All groups share one centre, and each spreads out both ways along 11 directions, with some noise.
In the rows, zero is written as 128.
Some rows, each with its group after it:
[ 98 180  95 144 192 158 147  92 167  99 128  77 176 114 123 117 116]  q_644
[106 176  73 145 182 153 144 139 134  87 149 121 145  91 106 104 163]  q_48
[115  56 131 140 167 128  90 157 142 138 160 129 141 159 130  99 147]  q_644
[159 193 154 100 146 147 172 131 110  91  83 122 120  76 111  97 188]  q_644
[ 79 119 120 107 141 152 139 161 190 137 103 125  97 185 115 149 122]  q_69
[109 102 104 132 164 152  82 122 169 129 102 139 168 130 142 118 144]  q_109
[113 106  91  95 143 143 126 174 122 105 172 102 109 104 179 112 159]  q_395
[125  95 122 100 101 126 132 184 118 137 138 153  59 150  93 105 134]  q_69
[ 96 138 147 120 160 124 101 168 133 160 120  88 102 185 115 152  68]  q_395
[120 147 121 143 130 127 111 134 148 152 166  91 149 175 170 155 154]  q_644
[124 102 167 136 160 146 129 106 116 148 103 130 121 148  61  78 110]  q_395
[127 157 127 115 151 122 107 119 213 131  95  74 156 172 147 136 111]  q_48
[122  76 144 127 111 158 131 115  34 139 132 154 144 121  93  72 122]  q_109
[127 174 126 132 157 105  96 166 106  83 103  99 201 111 153 103 125]  q_644
[117  87 109 163 138 115 170 117 151 101 165 192 120 103 137 197 191]  q_69
[119 153 154 125 180  52 150 127 139 119 117 126  99 140 111 212 119]  q_69
[106 178 148 109 102 144 137 120 128 139 150 128 140 132 163  75 190]  q_69
[153 134 152  82  84 160 147  85 119 164  91  93  99 151 112 115  95]  q_395
[100 125 100 123  80 109 134 150  92 133 159 178 131 152 139 153 189]  q_140
[ 97 121  90 124 147 117 115 138 152 126  54 143  93 144 109 155  86]  q_69
[175 115 137 136 109 221 119  73 166 161 146 111 148  92 170 133 156]  q_109
[ 84  97 150 123 177 177 141 166 158 132 127 115 104 160 139  96 183]  q_140
[101  98 125 142 138 123 131 153  96 127 135 163  98 128 103 134 116]  q_140
[167 124 109 117  97 100 139  88 144  95 126 136 174  93 133 142 116]  q_69
[141  73 105  73 132 170 108  95 164 152  91 119 127 150 147 140 179]  q_109
[142 178 103 121 156 155 129 143 201 133 121  89 100 145 121 131 159]  q_48
[145  95 147 117 146 193 173 112 163 136 155  75 106 144 119 120 138]  q_140
[104  85 120 117 172 119 151 179 137  81 138 140 125 107 159 183 156]  q_48
[153 117 104  86 101  94 155 140 118 134 184 119  95 163  85 140 153]  q_140
[157 165 143 120 127  91 136 120  98 127 149 142  89  88 142  98 201]  q_69
[141 158 146 121 132 203 111 113 179 150  83 131 114  84 194 132 183]  q_140
[133  88  94 180 120 153 130  99 167 141  86 149 120 158 116 172 125]  q_140
[140  98  99 149 183 162 128  73 193 105 103 116 177 108 110 121 128]  q_644
[152  77 129 162  96 151 157 162 121 108 128 157 138 149  58 123 103]  q_109
[ 74  90  97 142 146 157 131 149 159 121 131 153 117 140 132 139 125]  q_644
[168 152 145 122 112 142 159  71 116 119 146  74 150  84 137 133  59]  q_109
[165 136 116 123 104 173 148  99 123 137 110 120 121 117 134 139 174]  q_48
[ 91  65 146 134 147 127 149 164  90 129 149 167  95 145 138 145 189]  q_48
[166  85 146 152 125 120 102 132 124 152 122 122 146 178 142 143 181]  q_48
[123 133 133 122 159 142 166  60 127 111 145  89 166 101 117 137  87]  q_69
[102 138 129 143 184 123 109 180 130 119 165 126 117 108 135 134 128]  q_395
[141 129 144 120 126 156 150 129  63 138 218  83 126 107 143 119 125]  q_395
[112  90 146 146 145 170 102 147 129 156 107 173  75 109 123 102 135]  q_109
[ 75 173 108 167 134  96 111 136 111 156  80 159  82 164 109 150 109]  q_140
[140 206 137 128  61 109 127 124 131 137 136 114 183 159 189 187 159]  q_69
[131 167 122 103 168 113 131  94 118 117 146  54 173 129 168 126 151]  q_109
[159 141 140 136 122 159  97 132 134 176 158  65 124 164 171 140 139]  q_644
[ 84  68  92 140 138 159 157 101 182 138 161 144 109 156 113 160 118]  q_644
[160 127 104 104 143 104 105 130 165 117 113  88 158 151 136 171 119]  q_109
[179 164 137 110 101 100 127 189 112 151 184  84 107 187 104 182 135]  q_109
[ 77 173  65 138 138 163 160 116 187  90 113 145 148 101 154 168 147]  q_48
[ 75 108 127 133 151 175 122 116 148 141 106 140 127 133 130 113 111]  q_395
[ 86  79 126 133 136 153 127 168  82 135 145 191  70  94 126 107 146]  q_395
[152 111 141  76 147 115 140 119 171 112  55  81 140 172 162 160 188]  q_48
[123 143 129 141 122 114 136 160  55 137 206 130  98 117  73 115  73]  q_48
[148 110 116 137  78 181 116  97 122 139 104 141 164 113 154 124 128]  q_69
[159 160 127 151 125 164  91 124  92 149 102 128 134 103 133  97 152]  q_48
[137 135 117 135 167 144  72 148 159 132  66  91 142 136 139 116  96]  q_644
[116 173 106 128 101  96 154 112 104 112 125 126 160 157 130 135 164]  q_395
[ 87 107 101 127 193 126 150 112 131  79 135 100 192 139 118  83 160]  q_109
[ 98  96 123 145 141 143 157  94 126 112  88 161  96  81 158 139 129]  q_109
[124 121 124 151 126 178 170 145  79 114 158 157 104  82 120 138 160]  q_644
[152 145 125 126 138 196 127 179 105 122 107  86  91  86 135 124  89]  q_644
[157 140 163  79  92 144 129 172  85 144 165 127 104 113 163 134 186]  q_140
[ 80 151 130 117 172 135 175 137 104 110 184 101 124 134 129 111 175]  q_48
[164 100 106 112 123 156 105  95 161 136 109 148 130 103 122 106 165]  q_140
[ 76 113 108 111 139 177 143 180 142 122 113 125  70 125 121 121  84]  q_644
[143  91 163 151 147 187 101 168 122 135 120 134 146 115 186 124 197]  q_140
[133 155 101  92 163  78 112 152 158 101 100  86 119 141  97  95  96]  q_69
[115 110 134 111  96 171 143  87 119 143 106 140 118 106 124 131  74]  q_395
[ 78 168 105 115 127  87 100 155 110 138 117 139 133 168 139 163 128]  q_109
[ 96 121 112 154  99 101 109 120 162 142 120 146 157 182 125 164  76]  q_48
[142 214 163 118 150  87 125 111 107 128  94 105 137 129  89  75 133]  q_395
[120 127 141 152 116 140 100  72  76 154 118 127 188 141 106  56  96]  q_48
[ 70 147 123 125 137 113  99 124  46 141 167 141 173 127 124 101 103]  q_109
[ 99 113 124  45  96 120 180 156 129  94 185 104 161 163 134 125 149]  q_140
[121 114 115 175 192 135 108 113 149 106 127  80 210 154 129  99 129]  q_140
[106 129 157 131  86 109 108 170  78 166  93 196  69 147 134 147 155]  q_69
[130  60  95 119 148  91 109 190 109 110 134 117 123 180 113 128 145]  q_395
[131 168 141 147 146 126 125 157  74 152 130 126  80 133 110 137 152]  q_644
[127  77 122 161 121 182 104 101 138 159  66 179 102 122 126 117 148]  q_140
[138 123 129 128 177 153 175  65 129 139 111  99  67  97 106 179 103]  q_69
[147 122 126 175 151 176 100 118 158 127 118 149 164  86 168 137 176]  q_395
[107 150 114  62 108 159 167 107 173 125 105 106  79 115 140 118 115]  q_395

New rows. What belongs after each?
[151 102 173 124 107 126 101 155 125 177 115 125  82 170 143 151 128]  q_48
[146 171 135 145 141 100  55 201 132 174 134 128  95 157 162 177 169]  q_109
[114 124 131  82 144 108  66 149 119 160  82 127 109 153 112 113  95]  q_109
[ 95  74 146 154 138 120  90 158 107 141 129 170 126 128 124 124  78]  q_48
[ 59 158 125 142 177 106 170 118  98 111 168 126  93  97 173 142 157]  q_109
[100 131 146 156 162  83  99 138  80 120 154 109 201 160 142 109 130]  q_48
[113 185 106  97 128 148 136 111  69 109  65 132 124  75 113  94 117]  q_48
[103 145 125  87 150 127 152 160 141 120 119  95  75 144  87 122  77]  q_644
[161 106 102 139 170 163 107 124 189 119 118 106 143 118  94  95 123]  q_48
[118 194 140 140  97 130 175  75  95 140 167 127 134 108 172 175 170]  q_69
[151 167 148 146 168 142 144 113 120 147 167  52 112 143 111 120 118]  q_140
[148 134 101 168 119 159 122 122 182 138 187 116 142 127 109 146  85]  q_48
[108 130 129 155  95 141 122  98 105 122  94 165 157  92 121 124  45]  q_109
[121  83 143 132 133 200 135 116 143 151 102 153  92 115 132 107 155]  q_140
[209 145 111  92 113 110 122  99 145 153 154  74 110 156  91 118 154]  q_140
[153 197 158 121  98 117 109 166  44 129  95 118 137 107 153 120 133]  q_644
[129  85 134 141 153 170 112 120 136 129  76 142 134 123 127  83 160]  q_109
[142 105 141 165 144 154 117 116 114 141 113  98 157 155 131 120 124]  q_140
[ 82 155 141 121 105 142 130 163 173 144 128 125 151 202 154 175 143]  q_69
[174  95 121 155 104 137 144 125  69 118 198 127 160 104 136 151 156]  q_395
[123 149 142 149 153 170 179  85 130 157 167  61  95 159 102 118 116]  q_140
[109 149 177  97  85 122 118 115  67 184 132 124 101 162 145  93 134]  q_644
[125 167 101  92 155  66 133 182 157  90 108 125  90 134 115 115 172]  q_395
[ 81 197 133 117 182  95 107 177 129 105 124 110 145 123 150 126 127]  q_140
[153 102 111 158 125 162 114  88 165 110 105 145 190  88 143 163  98]  q_395
[ 95 189 130 146 156 111 103 162 125 137 148 111 141 154 147 129 151]  q_109
[108 111 163 137 115 170 142 177  89 126 151 147 130 116 181 160 166]  q_140
[129  77 139 116 121 152 116 145 107 145  74 157  93 148  93  99 136]  q_109
[147 157 136 138 186 117 109  98 163 106  88  75 153  88 171 118 106]  q_109
[177 128 132  94 139 109 141  89 151 107 119 104 125  87 114  95 126]  q_69
[ 61 164 160 124 172 149 124 145 147 141 136  98 162 178 140 108 141]  q_69
[128 144  99  87 108  97 155 120 129 100  95 123 125 144 117  95 169]  q_395
[ 90 124  97  96 149 122 116 159 143 107 151 194 111  83 127 112 188]  q_140
[127 159 138  95  64 152 179  53 147 145 120 131 135 136 152 154 155]  q_644
[112 134 130 132 171 101 101 183  89 148 146 125  94 161 149 137 212]  q_109
[ 97 130 120 127 133 120 144 142 194 120  79 155  59 119 117 166  68]  q_109
[134  90  83 116 125  92 105 141 180 107  81 137 156 177 110 154 122]  q_140
[141 146 124 146 136 191 122 203 113 154 152  86  55 128 152 157 127]  q_644
[113 100 129 101  78 149 162 103 119 128 106 155 108 108 134 171  71]  q_48
[131 149 124 108  50 141 136 107  99 141 112 127 150 139 137 148  79]  q_69
[151 149 127 103 152 111 145 136 146 113 166  61 140 152 112 133 118]  q_140
[154  92 147 156 126 152 129 152  61 149 186 145 101 111 114 122 153]  q_48
[ 79 154 104 124 132 112 148 121 136  99  92 123 165 162 117 123 115]  q_109
[105 168 149 166 140 121  96 200 123 162 141 156  70 146 130 142 143]  q_109
[163 182 143 128 113 172 115 134  93 145 127  67 139 110 166 127 113]  q_644
[136  97 136 127 117 135 100 109  68 153 114 137 140 140 102  64 133]  q_140
[107 117 114 175 157 121  96 101 141 120 122 155 207 136 158 124 185]  q_644
[105  96  95 103 200  92 171 168 146  47 164 104 155 109 112 162 122]  q_48
[ 85 176 138 172 172 130 106 147 111 153 110 127 102 144 138 119 147]  q_140
[ 75 178 123 148 152 142 153 141 181 150  95 114  62 178 133 172 131]  q_140
[ 62 147 120 100 136 128 154  90 119 139 129 141  80  98 161 150 104]  q_109
[145  98 143 110 132 173 168 133 167 132 144  85 106 158 128 144 141]  q_140
[142 149 134 132  82 169 128  86 111 169 113 128 120 135 127 115 131]  q_48
[127 162 147  93 118 161 173  70 131 131 161  90 132 106 134  85 136]  q_69
[127  90 121 184 168 157 157 102 113 116 180 104 155 122 103 128 108]  q_140
[131 173 126  50 111  87 137 150 121 126 155  89 124 161 118 113 143]  q_140
[148 187 129 154 167 142 133 124 124 114 128 101 154 111 140 128 190]  q_644
[118 123 136 138 132 170 172  82 112 125 180 114 155 116 115 111 137]  q_395
[114 126 114 124 144 147  63 165 163 145  84 133 174 191 110 101 160]  q_109
[120 109 139 140 134 155 112  88 109 149  99  99 183 171 118  98 112]  q_395
[111 129 175 103 162 163 139 195 128 118 146 120  96  96 164 138 143]  q_140
[120 143  89 145 155 143 159 141 179 102 186 108 137 128 127 165 150]  q_48
[ 77 151 156 137 173 179 138  77 124 149 107 114 135 120 144 107 137]  q_69
[128 122 149 160 138 137 175 123 126 140 137  41 123 214 103 160  71]  q_140
[103 135 172 106  64 122 115  88  66 173 150 139 161 157 176  92 151]  q_644
[191 109  95 109 117 124  91  75 137 135 115 118 166 116  99  88 134]  q_140
[108 159 125 103  85 126 126 107 117 141 111 129 143 138 108 138  47]  q_109
[ 80 129 135 127 129 129 114 171  63 143 138 147 143 179  78  75 139]  q_109
[ 89  93 177 141 122 141 109 146  43 167 142 168  95 122 127  93 109]  q_48
[111 146  92 113 120  97 151 142 146  64 176 105 234 135 167 182 129]  q_140
[134 132 135 153 120 122  89 116  96 157 128 127 149 149  96  87  91]  q_48
[131 158 128 147 164 138  61 173 139 154  64 103 112 150 151 122 129]  q_644
[ 70 143 122 139 172 163 160  75 196 120 104 110 168 146 148 183 117]  q_69
[ 80 157 134 104 117 172 104 118 115 162  92 183 100 104 161  73 201]  q_140
[127 155 128 123  91 104 155 165 102 139 150 131  83 164 116 183 128]  q_109
[127 182 159 132  86 119 112 117 103 189 119 108 112 194 149 132 149]  q_48
[ 98 130 131 198 105 131 131 111  40 168 136 145 125 172 118 133 126]  q_140
[147 202 141 166 136 122 176 104 148 115 191 124 152 106 114 186 150]  q_395
[147  98 154 143 131 124 142 197  92 135 168 123  80 150 122 178 141]  q_140
[ 80 177 137  97 145 134 151 105 147 123 102 132 105 105 106 100  86]  q_395
[173 131 173  99  97 156 144 116  61 159 145  87 106 133  96  88 108]  q_109
[162 131 120 112 112 136 136 134  80 135 159  80 115 128 102 116  86]  q_69
[ 72 135 119 125 140 148  89 146 136 163 137 166 115 139 137 130 136]  q_109
[ 84 147 128 109 192 133  99 109 120 127 129  94 168 127 137  66 130]  q_109
[135 191 157 120 113 141 142 158  65 177 172  74  78 167 137 150 146]  q_69
[134  44 163 130 112 130 121 121 132 154 107 145 129 179 152 153 160]  q_48
[ 58 172 118 109 132 116  85 157 106 153 161 138 160 167  95 105  82]  q_109
[ 88  94  92 120 146 139 176 163 144 109 214 112 103 150 130 167 146]  q_395
[108 176 129 126 103 128  84 136 102 143  69 155 123  96 177 137 110]  q_395
[157 168 143 112 132 143  86 122  98 157 131 126 126  96 151  83 185]  q_140
[ 68 191 167 128 159 181 124 111 140 168 109  86 145 169 162 114 147]  q_69
[108 132 127 163 135 167 140 162  39 127 159 149 105  87 119 121 124]  q_644
[151 140 120 120  72  91 143 125  84 146 125 128 115 177  98 169 119]  q_48
[154 167 137 142 120 119  97 169 126 151 170 106 138 153 123 155 118]  q_109
[116 152 182  87 137 182 139 131 104 169 124  99  56 113 140  85 131]  q_48
[118 102 147  88 127 140 150 166 167 126 100  81 113 203 129 140 124]  q_140
[162 142 139 176 155 130 108 152 110 135 205 108 144 105 157 154 156]  q_109
[124 129  82  94 126 119 145 135 152 114 101 122  66 125  96 112 108]  q_69
[130 110 172 216 173 173 120 121  69 150 139  75 167 157 138 107 117]  q_140
[ 93  82  95  74 143 128 105  94 125 134 112 139 144 128 127 134 104]  q_109
[150 150 138 114 139  96 127 172 126 134 127 117  79 153 109 131 171]  q_395
[ 78 128 102 121 138 164 134  94 158 116  97 131 177 141 130 102 137]  q_109
